Every row belongs to one group in each of 4 separate groupings. Each group adds its own fixed numbers to the row, and there is some noise. The rows also spread widely along 12 directions, which tell nothing about the answers.
(in the rows, 128 means zero)
Known rows, each followed by its group in each grouping:
[136 156 141 176 122 175 141 114  93 160 122 146 151 176 141 125  90 112
  81 168  92  99 159 170 105 167 104 123  86 143  96 151 122  90 162 119
 122 133 106 142 100 207 123 184]
sumun Der J147 (2)
[135 135 157 124 122 149 169  97 100 111 113 129 129 162 171 121  93 169
 135 155 134 128 140 130  88 105 145 179 109 135 126 114 146 158  98 130
 142 142  76 110 170  73 123 182]
mog zofu J100 (5)
[ 91 148 173 139 120 137 135  67  97 168 123  79  66 165  88 106 139 158
 176  91 155 121  66 148 137 138 133 123 106 140 148 166 192 163 122 173
 132 108  72  74 113 143  97 120]
feli rifan J645 (1)
[113 171 167  94 154 130 181  97  70 154 131 118 119 165 150 139 106 122
 132 179  98 119 138 149 145 164 139 122  85 132 117 126 178 143 170 172
 175 167  91  99 158 112 123  91]
sumun zofu J100 (4)
[134 116 115  90 114 141 138 125 146 114  89 161 144 120 109  78 140 115
 134  59 162 172 136 117  74 105 134 174 115 169  95 127 179 184  96 146
 144 115 137 106 107  84 130 206]
mog rifan J147 (1)
[140 135 120 125 159 109 118  93 144 113 118 135 104 128  69  95 152 138
 149  93 165 136 119 104 149 120 137 137 137 124 153 145 147 168 117 142
 141 132 130 173  76 135 138 133]
feli Der J228 (0)
[124 172 150 126 162  89 140 160 126 127 145 139 125 112 173 163 123 130
 117 148 134 127 204 107 102 118 119 157 119 136  99  99 168 113 114 110
 187 166 141 160 146  64 138 144]
mog rifan J589 (5)
[125  86 160 113  98 163 119  68 120 126  88 164 119 150  99  93 171  69
 108  64 122 139 101 127 102 142 118 124  94 154  99 130 105 100 108 144
  91 134 147 110 109 137 133 191]
feli rifan J10 (4)
[ 72  68 145 181  85 171 114 134  88  92  93 118 141 166 126 108 109 115
  89 111  91 147  95 125 140 123 118 150 130 145 115 161  98  75 126 136
  69 103  90  92 120 151  97 145]
feli rifan J10 (3)
[138 152 178 134 162 142 101  58  90 129  99  85  85 179 112 109 127 161
 131 140 119 104 128 117 115 126 125 137 135 106 147 152 124 146 122 117
 119 140  93 126 146 156 127 166]
mog rifan J228 (0)
[146 104 136 135 161 132 128  85 114  77  87 150 128 151  98 115 122 122
 100 138 109 135 173  65 143 134 140 163 137 112 121 144  91 125 115 114
 105 165 153 146 120 103 127 150]
mog rifan J645 (3)
[103 163 169 158 128 111 129 101 124 132 143 129 129 108 146 140 169 120
 145 181 120 129 163 131 172 133 144 140 114 100 183 136 126  96 120 137
 121 165 120 131 107  92 112  95]
sumun rifan J589 (2)
[135 118 156  92 120 160 118 100 102 113 102 159 157 122 176  99 143 106
 101 154 108 144 169 150 121 105 152 163 115 129 139 107 110 128 105 115
 116 134 125 119 155  89 120 172]
sumun rifan J228 (5)
[152 129 133  92 153 136 124  84 133  95 107 166 154 116 127  81 140 133
 122 179 134 133 165 115 166 113 155 158 120 116 200 133  94 151 122 109
  96 147 136 161 122 112 118 137]
sumun rifan J100 (4)
[146 170 118 134 155  95 177  95 152 130 127 159 129 140  80 110 130 146
 162 135 153 137 174  90 150 148 153 147 101 129 131 146 173 175 130 146
 158 169 142 156  74  97 129 139]
feli rifan J228 (2)
[134 142 163 103 139 138 143  99  97 158 132 148  72 136 130 149 124 138
 136  84 154 103  81 136  80 110 113  83 100 169 116 130 131 114 121 123
 158 113  98 145 135 143 130 146]
sumun Der J100 (2)
[ 76 114 146 115 106 135 167 114 131 104 123 117 120 160 130 104 115 158
 138 121 157 164 105 135 128 123 125 145  91 141 170 135 172 170 124 164
 149 127  93 120 127  99 116 111]
feli rifan J100 (4)
[ 98 113 167 147 121 152 116 114  55 148 110 110 104 148 136 134 126 107
 111 111  96 118  95 147 120 123 134 129 137 152  73 137 135  83 134 135
 106 102  79  69 148 146 114 157]
sumun Der J645 (5)
[ 98 165 177 137 180 139  26 104 117 111 124  58  89 143 156 135 154 145
  92 132 126 101 161 122  88 102  75 126 162 110 174 142 102 114 100  89
 150 118 127 180 139 176 139 141]
mog rifan J147 (1)
[142 169 152 131 156 137  68  81 133 133 127 135 134  89 119 100 181 110
 135 157 123 112 165 152 165 123 138 147 150 109 210 124 123 142 107 118
 110 136 137 145  93 153 118 138]
mog Der J589 (1)
[126 155 139 109 158 107  73 148 102 182 159 145 105  61 136 144 166 114
 140 123 135  96 123 136 134  88 129 107 145 153 127 123 136  81 119 108
 121  99 106 139 124 138  99 121]
sumun rifan J645 (5)
[ 80 131 128 144  94 150  88 161 120 197 135 145 137  95 117 116 161  60
 106  72 129 109 113 169 104 140  96  98 113 190  66 145 164  62 140 136
 128  88 138 108  68 175 110 158]
sumun rifan J645 (1)
[132 178 157 129 105 147 136  88 129 175 134  89  97 176 148 107 117 172
 150 101 176 127 129 175  52 112 101 119  80 132 126 143 191 169 114 141
 184 124 100 138 125 148 151 197]
sumun rifan J589 (0)
[109 104 143 107 180  96 147 139  95  80 105 162 114 124  94 139 127 104
 112 129 110 137 130  56 158 114 149 142 136 144 107 137 115 104 154 122
 112 151 135 132 133  82 113  91]
sumun rifan J100 (4)
[119 147 178 198 111 129 142  96 140 121 143 136 103 147 147 164 137 138
 118 151 137  89 152 107  87 135 110 128  92 123 134 132  95  50  99 100
 127 175 141 158 100 118 134 157]
sumun rifan J100 (4)
[110 126 123 110 139 159 110 130 118 128  83  87 134 184 102  71 120 113
 118  65 126 155 166 129  65 135 105 155 124 156  36 155 208 187 144 163
 177 117 151  90 106 142 155 207]
sumun rifan J10 (1)
[ 81 103 167 127 154 111 122 105 112  87 104 109  82 154  99 136 153 112
 109  88 135 145 115  83 123 122 114 118 142 146 113 142 121 105 128 136
 143 147 135 138 121 110 139 107]
sumun rifan J228 (4)
[ 95 140 180 103 105 177  81  90  83 170 125  87 110 138 158 112 159  85
 100  88 113 134 102 201  98 143  91 105 119 147 117 119 162 116 134 154
 150 100 106  92 140 172 143 153]
mog Der J645 (0)
[ 64 110 143 193 107 138  83 158 136 110 135 130 130 109 125 135 154 108
  92 107 122 117 129 119 121 110 104 130 140 150 120 145 102  44 110 106
 104 117 138 150  71 143 109 135]
sumun rifan J228 (1)
[118 140 113  99 173 103 174 136 113 119 105 150 128 143  73 113 118  92
 129  97 123 156 149  76 139 158 147 153 113 163  64 138 202 177 159 160
 168 160 148 111 105  88 119 126]
mog rifan J147 (1)
[104 128 116  64 112 133 173 143 122 152 122 183 145 100 125  92 128 110
 138 107 159 167  91 160 143 114 153 136  89 183 149 122 190 185 129 159
 141 109  92 109 121  98  83 114]
mog rifan J147 (1)
[149 152 154 154 114 148 179  50 150 135 112 156 134 189 103  99 126 121
 129 136 137 120 157 122 114 181 137 142  56 120 133 144 142 153 109 148
 132 189 153 146  73 126 126 173]
feli rifan J10 (1)
[117 174 123 112 179 113 116 124 110 151 148 134 125  92  98 118 145 116
 154 155 117 128 139 134 205 146 142 120 141 125 185 140 159 147 163 145
 137 122 110 148  86 157 103  67]
feli Der J100 (2)
[108 187 185 184 118 143 134  83 102 175 147  99  98 171 161 169 121 131
 121 151 105  77 149 156  92 164  88  99  82 130 113 136 142  69 131 138
 169 156 105 152 110 168 134 148]
feli zofu J228 (2)
[ 68 140 162 216 100 132  96 105 122 139 119  44  79 168  83 114 144 167
 167  67 143 110  88 108 101 120 118 157 156 135 101 185 185 130 103 153
 126 105  89  75  72 151 117 178]
feli rifan J228 (1)
[103 149 113 127 162 128 105 163  72 162 130 106 141 117  92  92 101 149
 149 160 104 122 109 139 211 124 151 138 163 146 137 177 175 143 187 140
 110  79  68  89 106 186  70  92]
sumun rifan J100 (3)

New rows. What belongs after each?
[127  97 160  93 148 169  93  47  85 121  83 123 103 156  92  90 179  38
  91  97  94 141 118 133 153 158 123 106 122 119 118 134 103 110 152 152
 105 138 141 111 126 158 151 126]
sumun Der J645 (0)
[166 155 143  68 163 130  76  74 130 179 114 180 112  82 104 115 196  54
 130  94 128 109 153 126 111 127 122  90 115 149 104 119 116  92 115 117
 131 132 180 154 102 140 140 166]
sumun rifan J645 (2)
[133 143 125  97 166 118 171 108 108 141 104 145 128 154  79  94 122  99
 140 131 122 141 137 103 164 160 156 139 101 149 109 153 180 176 164 157
 141 157 124 110 106 124 111 114]
sumun rifan J147 (1)
[159 133 146 103 182 112  83  99 129 122 131 167  92  90 122 124 156 154
 129 138 166 100 123 102 129  65 135 115 152 128 186 123  65 107  88  73
 111 121 115 202 136 121 107 130]
sumun rifan J228 (5)
[147 164 145 182 191 102 144 116  89 127 122 134 100 173  95 155  87 152
 111 184 110  77 154  63 140 143 131 126 118 124 109 167 100  83 157  94
 113 171 109 170 105 174 104 138]
sumun rifan J147 (4)
[ 40 120 186 138 110 169  95 117  93 104 103  35 106 192 163 120 131 129
  93  87 109 157 125 148  69 128  90 157 128 133 106 134 180 147 117 159
 165 110  94  78 162 122 141 151]
mog rifan J147 (1)
[122 165 113 155 134 122 115 152 126 154 135 123 149 110 125 101 119 167
 155 153 148 119 154 139 142 102 149 167 149 139 124 154 180 150 120 122
 131 102  93 118  95 133  96 167]
sumun rifan J228 (5)
[105 123 159 107 148 149 108  90  81 137 110 115  95 153 115 113 130 138
 124 137 124 126  77 141 150 107 123 103 124 139 179 159 104 120 136 121
  93 102  62 126 139 166 101 104]
sumun rifan J147 (2)
[ 50 132 186 171  91 132 111  95 123 130 127  61  71 160 120 129 166 138
 150  62 140 136  96 129  97 129 113 141 128 141 113 143 183 124  95 170
 152 120 103  74 112 107 129 138]
feli rifan J228 (1)
[130 138 124 117  91 152 124 103 164 143  95 139 150 125 104  64 154 126
 156  67 170 159 153 149  78 117 135 169 116 149 105 136 205 197  96 156
 149 118 144  98  87 100 138 228]
mog rifan J589 (1)
[122 169 158 153 120 139 127  45 152 157 136 120 125 146  97  98 178  98
 158 134 131 116 154 137 153 184 135 138  91 107 160 145 165 144 122 154
 139 169 150 120  70 133 126 135]
feli rifan J100 (1)
[121 146 147 145 157 112 131 120  78 141 113  98  83 151  93 120  98 186
 164 114 135 104  97 101 143  98 149 137 158 145 104 174 160 148 142 133
 127 105  62  90 130 144  89 137]
sumun rifan J228 (3)
[ 85 136 140 160 113 119 146 141 150  95 144 125 140 136 157 138 122 158
 100 176 156 136 164 135 129 112 110 140 100 121 195 136 119 111 120 121
 141 161 121 186  99 102 118 105]
sumun rifan J589 (4)
[100 120 132 190 107 163 148 129 123 109 119 132 156 189 132 113  85 138
  74 159 113 121 143 129 111 149 108 147  81 138 140 163 108 104 130 112
 105 142 111 166  89 177 107 161]
feli rifan J147 (1)
[132 164 148 139 122 141 156  99 104 197 143 154 132 141 141 133 122 105
 121 164 125  99 135 168 135 160 131 104  71 151 117 132 145  81 139 126
 133 147 111 133 109 156  99 139]
sumun rifan J645 (5)
[114 147 147  98 171 116  74 127 104 166 152 150  89  86 117 144 181  85
 120 124 133  97  97 129 167 109 117  71 135 154 160 128 102  57 136 110
 113 119 118 172 111 157  91  74]
sumun rifan J10 (5)
[123 160 181 120 176  78 160 100 108 119 141 122  45 146 124 177 113 191
 150 120 170 102 105  78  98 104 122 119 114 144 147 125 144 128 105 114
 169 158  93 153 154  90 119 109]
mog rifan J100 (4)
[126 116 122 107 138 140 167 129  92 135 109 149 110 161  98 112 109 105
 114  83 140 145  96 136 105 134 125 121 107 175  75 135 170 150 153 149
 158 116 103 114 123 132 126 155]
sumun Der J147 (5)
[108 119 116 159 144  99 151 174  94 108 103 149 128 123  87 127  85 177
 145 109 138 151 107  79 132  84 150 167 156 160  84 165 155 126 132 126
  95 106  78 103 119 101  92 175]
mog rifan J589 (2)
[150 106 127 103 159 140 136  84  85 121  88 172 116 132  58  98 140  93
 135 101 116 133  83 111 168 124 163 121 130 152 123 153 107 129 145 140
  77 121  97 109 108 142 113 130]
sumun Der J147 (2)
[132 181 147 190 113 123 145  95 141 172 158 166 128 114 124 156 146 126
 153 158 135  83 137 141 138 158 117 113  93 131 154 137 125  68 108 133
 115 169 116 155  67 132 101 141]
mog zofu J10 (2)
[143 148 167  89 143 153 154  36 126 150 118 154  89 161 115 106 144 130
 125 122 162 119 105 149 116 148 121  96  72 139 181 130 131 155 106 129
 145 154 124 156 123 132 118 131]
mog rifan J645 (1)
[102 178 151 131 124 120  85 116 155 161 152  96 132  95 147 111 184 113
 160 136 141 121 179 160 123 130 122 139 135 123 152 128 184 135 119 147
 170 130 150 121  85 128 133 132]
sumun rifan J100 (4)
[101 109 163 161 127 143 134 109 112  82 121 121 102 157 140 136 108 182
 115 168 137 128 107 113 135  89 126 134 126 120 200 154  79  99 109 104
  88 130  76 159 138 112 108 108]
sumun rifan J100 (2)
[138 141 139 105 225 114  86  83 107  96  94 102  78 148  60 109 153 107
 116 116 121 118 161  78 153 142 134 128 160 119 126 150 127 159 151 134
 152 151 156 153 106 142 149 104]
sumun Der J645 (1)
[ 73  89 170 131  98 179 102  89 125  78 100  96 115 179 147 102 147 111
  78 110 127 150 121 149 101 121  99 133 103 130 167 139  96 110 100 135
 114 134 129 140 131 125 133 130]
sumun rifan J10 (1)
[138 165 129 104 148 119 183 147  77 162 113 150 147 139 125 111  66 161
 142 160 122 134 138 126 130 127 160 170 106 163  92 141 202 181 157 142
 140 128  74  88 143 130  89 169]
mog rifan J147 (4)
[129 142 176 130 180 119 103  57 107  87  94  95  77 163 107 123 145 156
 128 132 123 117 156  71 114 121 133 159 146  98 149 141 117 154  96 115
 129 161 130 131 149  97 137 144]
mog rifan J645 (1)
[129 171 150 141 136 156 134  90 118 158 129 131 174 149 143 105 138  73
  99 199  80 119 221 155 151 194 134 152  82 113 119 130 152 118 154 138
 144 179 164 121  96 142 123 132]
sumun rifan J645 (1)
[106 140 160 161 162 152 101 103  87 110 108  66  80 189 110 116  98 184
 127 120 125 117 111 118 103 123 105 142 163 125 128 167 144 151 135 127
 137  95  76 119 128 168 135 161]
mog Der J100 (2)
[ 95 133  96 122 132 111 160 177 179 110 148 180 175 112 130 119 122 111
  95 136 164 162 180 124 130 148 108 141  92 164 144 117 163 137 140 131
 173 153 171 196  65 100 121 114]
mog rifan J100 (4)
[ 45 115 135 197 131 132 108 174 126  93 124  70 123 180 128 140  99 153
  79 124 133 135 136 111 102 131  76 149 139 148 116 167 146  97 140 122
 142 117 109 151  93 158 124 129]
mog rifan J147 (4)
[ 71  82  99 147 170 111 142 193 102  76 110 147 120 153  89 143  80 133
  64 123 128 145 112  70 147 110 117 118 134 164 108 160 110  89 166 110
 115 121 117 179 100 136  94  80]
sumun rifan J645 (1)
[123 171 168 134 135 126 106  80 132 176 126 103  67 150 110 144 157 124
 143  62 153 105 115 125  60 135  79  93 114 152 112 143 157 116 106 130
 169 132 129 135 101 155 150 170]
mog rifan J147 (2)
[ 85 152 134 180 102 153 150 137 134 143 152 125 134 158 143 132 102 134
  90 131 145 115 145 167  97 160  97 129  78 152 125 141 162 116 132 141
 173 130 115 163  78 169 123 136]
feli Der J645 (1)
[100 138 151 111 115 135 193 124 112 146 130 141 118 175 148 135  90 136
 101 128 151 139 132 144  87 146 107 114  60 168  95 128 173 135 146 148
 181 154 119 143 131 117 125 134]
sumun rifan J645 (4)
[133 152 178 119 156 111 165 113  55 158 116 113  69 165 141 159  90 157
 138 118 116 108 115  97  78 119 140 126 109 156  35 130 175 112 132 134
 162 138  74  80 179  92 120 164]
sumun rifan J645 (5)
[167 141 140  75 152 130 139  54 125 146 103 180 112 116  79  80 155 122
 169 116 152 136 112 124 149 122 165 121 118 136 163 138 129 166 111 133
 112 132 117 129 108 115 111 149]
sumun rifan J228 (2)
[131 157 152 114 119 105 173  74 137 160 135 145  99 115  97 112 152 132
 184  93 173 131 119 134 132 142 150 145  94 143 124 126 199 176 111 182
 163 144 116  92  88  95 127 148]
feli Der J645 (4)
[ 84 158 115 117 136 123 136 151 139 148 137 106 137 155 126 119 123 106
 120 115 138 157 163 146 109 152  94 113 105 157  96 140 201 151 157 155
 196 132 140 141  90 138 145 126]
sumun rifan J147 (2)
[147 150  98 149 106 129 153 120 193 113 138 172 163 132 125 100 117 154
 131 130 168 133 183 118 117 132 121 159  92 131 157 139 147 157 102 122
 164 153 164 189  56 107 135 162]
feli rifan J100 (3)
[ 93  86 149 141 136 124 131 125  91  95 104 156  96 116  97 140 144  96
 103  94 111 136  95  96 147 112 134 117 134 153 108 136  88  67 134 129
  87 127 115 123 115 106 119 104]
sumun Der J645 (2)
[140 110 123 117 182 115 152  91 140  70 103 156 109 168  87 113 128 120
 106 126 150 146 134  72 144 125 138 132 115 126 144 144  94 137 123 112
 125 169 142 190 113  88 134 108]
sumun rifan J147 (5)
[155 180 111 129 160 117 161 144 113 164 134 150 137 150 113 113  71 191
 140 168 155 102 143 132 119 124 131 127 100 158 119 164 173 158 146 119
 145 130  98 163 101 168 100 166]
sumun rifan J10 (4)
[139 177 160 152 153 119  75 103 114 173 131 106  91 149 127 150 156  98
 109 100 112  91 166 115  68 148  71  96 108 132  75 134 139  70 127 124
 167 148 157 167 106 182 155 170]
feli rifan J10 (0)
[190 159 137 112 154 136 122  68 117 147 120 177 126 106 119 101 146 124
 145 151 139  99 155 138 130 114 169 147 120 120 144 121 121 143 102 114
 111 137 118 138 117 128 122 184]
sumun Der J645 (5)
[142 149 155  99 149 156 156  33 118 140 109 160 126 162 102 102 145  98
 128 145 122 129 128 152 155 165 136 106  89 126 176 132 120 154 135 149
 130 168 119 145 109 138 123 125]
mog zofu J228 (2)
[116 153 161 177 124 103  93  97 157 125 145 112 100 101 126 144 175 131
 155 127 144 101 142 107 135 111 126 135 141 115 161 142 115  83  88 116
 123 145 130 141  86 113 125 120]
sumun rifan J147 (3)
[ 94 168 161 124 152 135 107 119 129 159 145  93 108 147 148 145 160  80
 101 111 121 113 173 144  88 162  81 104  97 143  95 126 170 105 150 139
 200 150 167 149 106 144 150 120]
sumun rifan J100 (1)
[115 115 122  95 120 174 109 104 123 111  94 154 167 130 130  83 153  72
  92  96 108 149 158 147 105 134 116 149 110 150 108 119 137 148 117 150
 141 124 148 138 112 127 142 181]
feli zofu J228 (1)
[133 140 147 163 119 134 142 112 126  98  91 120 161 159 134  89 105 163
 136 163 119 142 194 108 109 132 151 217 129 113 105 143 162 171 102 140
 114 152 123  91 122  90 130 225]
mog rifan J10 (4)
[129 175 174  85 144 134 142  94  67 168 145 132 105 127 169 131 114 155
 150 171 114 119 112 172 152 123 145 115 101 127 188 115 150 143 135 141
 145 117  56 117 164 144 100  97]
feli Der J100 (2)
[144 118 154 100 166 148 114  66 105  95  63  98 106 197 103  81 135 130
 133 104 117 150 152  87 103 121 148 172 141 109  84 143 143 179 115 143
 137 146 129  93 153  93 152 195]
sumun rifan J10 (5)
[ 79 105 138  92 125 118 107 135 147 108 124 132 116  98 113  97 174 116
 143  82 166 161 108 128 133  89 132 134 142 163 154 129 163 146 116 146
 135 103 127 116 107  89 124 107]
sumun rifan J100 (4)
[120 170 152  93 153  90 102 151 115 174 163 164 122  45 148 161 176  76
 126 132 127 107 167 140 142 128 128 105 125 155 117  90 158  85 135 141
 174 141 154 140 109 118 127  93]
sumun Der J645 (4)
[ 81 144 109 179 143 130 119 133 146 113 135 106 155 154  91 104 123 132
 113 176 125 147 162 138 193 158 119 126 128 118 184 172 130 122 163 131
 116 144 126 174  53 162 113  87]
sumun rifan J589 (2)
[105 150 108 142 128 117 108 176 128 158 139 140 156  94 120 108 114 153
 135 127 157 124 129 140 130 104 120 148 129 165 137 154 172 136 127 127
 124  90 100 142  81 166  91 154]
feli rifan J147 (4)
[151 185 155 116 137 133 110  82 110 179 145 148 122  96 143 135 145 135
 155 149 125  88 140 163 140 122 132 118 123 134 167 117 135 123 106 127
 142 134 104 140 115 151 103 137]
mog zofu J228 (3)
[172 161 165  87 155 119 180  67 129 132 111 178 106 148 140 138 123 130
 126 127 144 130 156 105  80 133 128 122  73 135 132 110 127 143  98 121
 163 177 137 165 142  85 144 161]
mog rifan J147 (2)
[105 148 117 191 127 114  96 139 147 120 127  99 168 104 100  94 154 122
 154 148 114 134 194 103 175 136 158 197 178 112 115 164 174 138 130 145
 125 136 147  86  60 117 117 153]
sumun rifan J228 (3)
[102  81 121 144 102 123 154 147 131  88  99 157 131 125 109 109 117 132
 125  86 143 156 110  89 123  89 146 166 128 160  92 145 134 122 114 136
 108 120 110 104 107  80 112 152]
sumun rifan J147 (3)
[109 154 148 140 107 138 169 117 130 136 147 159 142 131 157 133 117 131
 105 156 148 128 161 167 115 158 114 135  79 147 148 111 149 125 127 137
 165 157 129 160 102 132 116 133]
mog Der J645 (4)
[ 93 137  97 175 174 112 102 188 128 121 141 105 104 147  85 133  89 178
 113 117 160  99 117  93 113  91  89 114 142 163 121 183 147 111 148  92
 148 101 110 200  70 183 104 119]
sumun rifan J100 (1)
[144 166 127 120 168 100 130  95 150 142 132 128  85 132  82 111 128 192
 190 113 186 114 115 101 124 101 134 122 131 133 168 161 166 179 110 126
 151 124 101 160  95 120 120 129]
sumun rifan J100 (2)
[133 116 125 163 161 114 180 101 124  78 105 153 121 170  64 115  97 165
 138 158 146 136 122  65 180 136 167 169 124 126 153 159 114 143 128 123
  86 173 101 145 101  88  88 110]
mog rifan J10 (5)
[144 146 191 180  99 181 155  52  78 152 122 138 112 177 150 140 114  99
 105 154  82  78 122 165 124 175 125 115  80 127 118 137  95  66 139 122
 110 162 109 107 121 175 122 153]
sumun Der J100 (3)
[162 130 163  74 132 138 126  90  69 160 110 173 113 102 149 106 137 129
 143 140 123 120 108 138 122  82 169 137 114 141 126 117 124 126 102 117
  94 108  85  88 181 101  98 172]
sumun rifan J645 (5)
[113 136 120 114 175 121 100 152  86 139 117 126  92 130 109 143  93 159
 119 103 132 111 111 107  91  87 101 101 143 168  85 155 141 108 146 122
 150  96  90 155 125 156 127 146]
sumun zofu J645 (2)
[118 125 179 138 167 115 166  86  70 121 107 137  54 175 106 163 101 165
 127 122 129 107  73  87 114 109 130  95 108 142 113 151  99  89 127 111
 118 145  74 141 154 120 108 128]
sumun rifan J228 (2)
[ 74 124 157 194  98 178 121 123 110 128 133 107 128 187 153 132 106 131
  68 154 116 109 122 167 105 142  89 109  91 141 150 159  96  66 133 101
 118 130 103 172  98 196 102 141]
sumun rifan J228 (1)
[106 126 169 102 108 111 202  89  85 136 125 162 100 112 117 138 130 140
 177 122 149 131  68 128 157 113 182 133 101 155 133 123 169 141 115 174
 111 152  62  67 148  58  86 108]
sumun zofu J228 (4)
[126 103 159 103 109 161  61  85  93 135  86 130 108 106 119  86 160 109
 132  69 115 132  87 130 112  74 129 143 151 150 121 141 109 121  94 126
  80  75  99  75 140 146 119 189]
feli rifan J147 (3)
[ 95 141  77 148 145 129 104 176 138 141 147 122 157 117 103 102 125 135
 125 143 155 128 121 144 161 114 118 130 143 159 156 156 163 138 146 136
 137  98  87 167  67 161  98 102]
sumun zofu J147 (5)
[142 178 150 115 196 109 148  72 105 137 122 134 109 145  86 122 136 122
 147 153 125 114 153 116 178 166 150 123 128 115 151 136 154 160 151 146
 158 169 127 145 103 136 122 103]
mog Der J228 (2)
[106 175 120 160 134 122 121 137 113 207 146 122 112 129  83 117 121 148
 162 115 147 106 106 144 140 145 114 103 115 160 115 176 186 124 148 144
 129  94  86 121  63 195  99 143]
feli rifan J645 (2)
[154 132 164 120 173  88 149  67 147  90 119 160  80 141 101 144 158 125
 140 111 156 131 146  58 128 120 141 139 106 111 145 114 104 123  91 120
 142 193 148 175 124  48 143 123]
feli rifan J589 (5)
[ 64  97 106 189  83 143 143 182 108 103 121 135 181 120 135 110 100 124
 107 158 110 152 118 144 166 109 138 169 125 141 131 156 132  94 140 147
  72 112  64 107  95 122  94 121]
sumun zofu J147 (0)
[155 152 125 132 119 152  82 128 139 169 123 173 160  96 142 100 138 101
 108 125 126 105 182 148  89 117 113 142 105 151 111 129 139 106 102 106
 122 112 153 155  89 166 119 212]
feli rifan J645 (1)
[112 164 155 184 147 132 155 101  92 137 112 118 133 181 107 135  99 130
 112 164  93 120 161 115 146 182 131 138 108 123 100 159 147 109 158 131
 128 168 110 115 105 156 112 145]
mog rifan J228 (2)
[177 124 138  52 164 136 119  78 108 120  89 182 104 105  88  85 142 115
 139  77 145 137 122 108 106  94 154 144 129 146 119 113 138 185 102 133
 131 116 130 136 134 110 133 179]
feli Der J645 (1)
[121 141 116  57 188 119 129 133 125 109 125 148 146 121 120  98 121 117
 107 151 136 159 167 122 158 138 127 135 123 145 164 124 157 178 156 127
 170 143 152 180 117 123 120  95]
mog rifan J100 (4)
[ 82 125 165 125 110 144  90 119 142 124 135  80  95 139 155 125 164 138
 130  76 165 133 114 149  66  94  97 131 127 145 131 120 158 126  94 133
 176 103 122 131 127 101 152 148]
sumun rifan J100 (5)
